All groups share one centre, and each spreads out both ways along 6 directions, with some noise.
In the rows, zero is written as 128.
Some rows, each with its group after it:
[117  73 127  90 129 155 141 119 154 112] | (5)
[120 130 121  87 141 160 140 125 104 103] | (0)
[149 138 176 135 116 141 125 118 125 158] | (2)
[120 166 144 106 134 169 148 111 113 142] | (0)
[ 81 143 155  94 123 104 107 154 128 111] | (4)
[107  75 145 118 162 149 141 120 147  85] | (5)
[135 104 141 133 148 165 144 107 150 128] | (4)
[143 156  87 107 135 125 100 137 176 158] | (1)
[137  76 194 145 111  64 154 124 138 124] | (2)
[133 117 154 125 130 123 148 120 118 121] | (3)
[ 69 135  83 135 104 126  99 158 107 103] | (3)
[132 134 138  67 157 174 139 117 122 108] | (3)
[178 122 184 134 149 105 200 100  55 101] | (0)
[109 136 124 146  81 114 120 140 103 140] | (5)
[104 129 139  73 121 135 126 132 157 134] | (0)
[113 152  70 130 123 187 167 103 105 138] | (4)
[137 124 111 138 120 160 108 124 148 149] | (2)
[156 103  61 175 119 184 145 109  87 121] | (1)
[124 108 141  83 120 150 136 121 137 126] | (1)
[ 76 172 135 156  92 134 116 127 156 182] | (0)
[129 113 151  90 158 158 103 132 154 114] | (2)
[123 140  64 134 149 119 123 139 122 105] | (1)
[113 102 167  79 101  92 101 156 118 103] | (5)
[133  93 110  97 160 166  97 134 164 106] | (2)
[127  89 148  61  73  94 101 164  79  93] | (5)
[128 142 155 172 118 132 102 135 100 136] | (4)
[136 125  95 168  98 108 158 128  65 114] | (0)
[150  93 163 143 160 133 122 129  98  86] | (0)
[171  75 182 135 161 201 105 104 164 136] | (5)
[173 132 146 122 113 138 148 109 109 152] | (0)
[137 128 136 123 153 143 118 131 120 110] | (1)
[149  93 117  89 104 186 152 106 118 134] | (1)
[129 100 136 135  95  96 121 141 125 129] | (3)
[124 169 118 132  83 119 122 139  86 150] | (5)
[160  91 164 151 122 137  70 146 130 127] | (3)
[130  93 136  92 153 131 135 135  97  69] | (3)
[ 64 162 139 149 127 123 116 143 111 115] | (2)
[152 151 118 146  82 137 120 128  90 160] | (4)
[106 173 132 123 113 115 123 135 115 143] | (1)
[127  84 127 106 145 143 162 109 152 112] | (4)
[103 107 158  89 158 129 127 133 137  91] | (4)
[ 82 155 129 143 105 122 133 128 141 154] | (3)
[107 131 132 121 127 140 133 125 132 128] | (4)
[152  87 119 179 122 124 138 121 109 117] | (2)
[103 125 150  93  95 142 152 121 107 129] | (1)
[121 130 155 162 111 121 118 126 138 152] | (3)
[ 97 150 116 117 144 137 155 117 144 127] | (5)
[ 97 146 137 101 123 130 138 133 106 114] | (2)

New rows, each followed by its group:
[135 134 155  98 180 172 167 103 101  94] | (3)
[130 103  92  87  36 153 129 124 152 186] | (5)
[139 120 177 138 131 167 127 118  93 122] | (1)
[137 180 180 130 144 134 104 124 150 168] | (5)
[ 50 150 115 100 151 168 117 139 122  92] | (0)
[129 128 142 103 101 130 117 130 153 156] | (3)
[100 166  85 122 127 153 183 112  73 113] | (3)
[118 152 137 125 132 132 130 127 125 134] | (5)
[130 145 149 161 122 130 112 136  94 127] | (5)
[103 121 106 113 143 155 159 109 148 124] | (5)
[147 122 157 156  79  90 175 112  85 148] | (2)
[130 104  90  65 122 165  99 141 140 113] | (0)
[102 126 215 144 184 142  77 144 131  91] | (4)
[104 148 146  85 137 140 154 120 119 120] | (0)
[114 131 147  73 147 145 145 120 141 119] | (3)
[136  83  71 131 111 125 133 128 151 126] | (2)
[134 152 172 143 131 165  98 123 132 159] | (2)
[116 117 102 109 110 152  94 141 146 133] | (0)
[136 167 180  67  82 119 168 113 102 168] | (2)
[103 133 135 151 133 143 106 136 121 118] | (3)
[109 117 123 148 134 139 146 120 120 114] | (4)
[103 150 179  99 147  99 113 141 150 124] | (5)
[103  80 128  91  88 111 125 144 118 105] | (5)
[107 130 125 118  90  91 130 143 110 123] | (4)
[ 94 105 162 152  85  77  82 153 179 155] | (3)
[120 110  90  78 125 153 113 133 171 132] | (2)
[140 101 109 157 105 173 142 111 107 135] | (1)
[152  76  97  53 104 183 146 115 123 119] | (5)
[105 118 120  70 107 111 143 134 152 128] | (2)
[ 64 153 174 192 147 154  88 133 148 135] | (0)
[134  91 138 114 123 165 140 115 119 116] | (1)
[108  92 126 107  82 123 123 138 137 132] | (5)
[151 105  95  94  99 146 170 106 140 150] | (4)
[128 198 172 167 169 138 115 119 132 155] | (5)
[131 113 166 149 130 139 107 129 133 131] | (5)
[119 157 122  84  89 131 120 136 127 157] | (4)
[ 95 111 107  96 118 103 148 140 112  91] | (0)
[135 150 127 160 155 164 139 113  98 121] | (5)
[117 144 164 168 127 117  98 133 148 152] | (1)
[150  86 178 149 147 125 106 134 114  97] | (3)
[150 142 144  83 185 196 172  98  88  97] | (3)
[102 111 159  76 173 123 169 121 122  74] | (3)
[101 140 112  61 121 124 148 130 140 125] | (5)
[ 89 179 124 144  82 120 107 143 120 165] | (4)
[122 158 168 185 117 139 124 115 124 166] | (0)
[126  97 114  68 135 162 152 117 139 109] | (5)
[ 95  96 117 102 127 140  79 153 164 109] | (0)
[ 90 178 107  97 107 140 122 140  99 129] | (4)
[116 130 116 136 110 141 137 122 120 138] | (5)
[148 150 159 115 144 136 114 133  85 111] | (5)
[101  94 127 186 126 137 135 125 116 104] | (5)
[113 149 190 117 143 157 114 118 161 155] | (0)
[164  97 141  92 122 140 118 130 117 119] | (3)
[153  79 168  77 144 149 135 110 191 140] | (4)
[125 139  97 115 130 168 125 129  83 106] | (3)
[111 146 138 194 139 131 167 113  73 111] | (3)
[160 101 142 148 116 128 114 133  98 116] | (3)
[ 77 150 139 136 136 136 119 134 131 122] | (4)
[113 187 146 173 122 122 118 125 129 169] | (5)
[ 49 183 120 138 113 139 100 144 141 146] | (2)
[ 83 135 152  92 113 105 141 135 129 118] | (1)
[106 119 129  60 128 112 160 129 125 100] | (0)
[ 83 172 120 157  85  89 108 159  67 120] | (4)
[137  94 146 112 108 167 133 112 144 146] | (1)
[138 163 119 125 129 142 122 128 101 135] | (1)
[155 122 157  69 164 175 142 111 124 114] | (3)
[120 145 136 144 117 128 121 134 104 132] | (5)
[122 134 133  94 136 137 126 137  93  95] | (4)
[153  80 122 186  98  89 106 143 115 123] | (0)
[100 161 215 146 175 157 137 111 124 123] | (0)
[126  88 140 116 115  93 148 128 138 114] | (2)
[118 139 126  95 125 163 101 134 141 139] | (3)
[ 76 133 161 106 122 120  91 144 189 145] | (3)
[109 123 165  83 126 112 110 141 153 123] | (4)
[106 132  98  80 119 152 130 133 121 116] | (0)
[ 80 169 115 144 104 118 173 113 120 151] | (3)
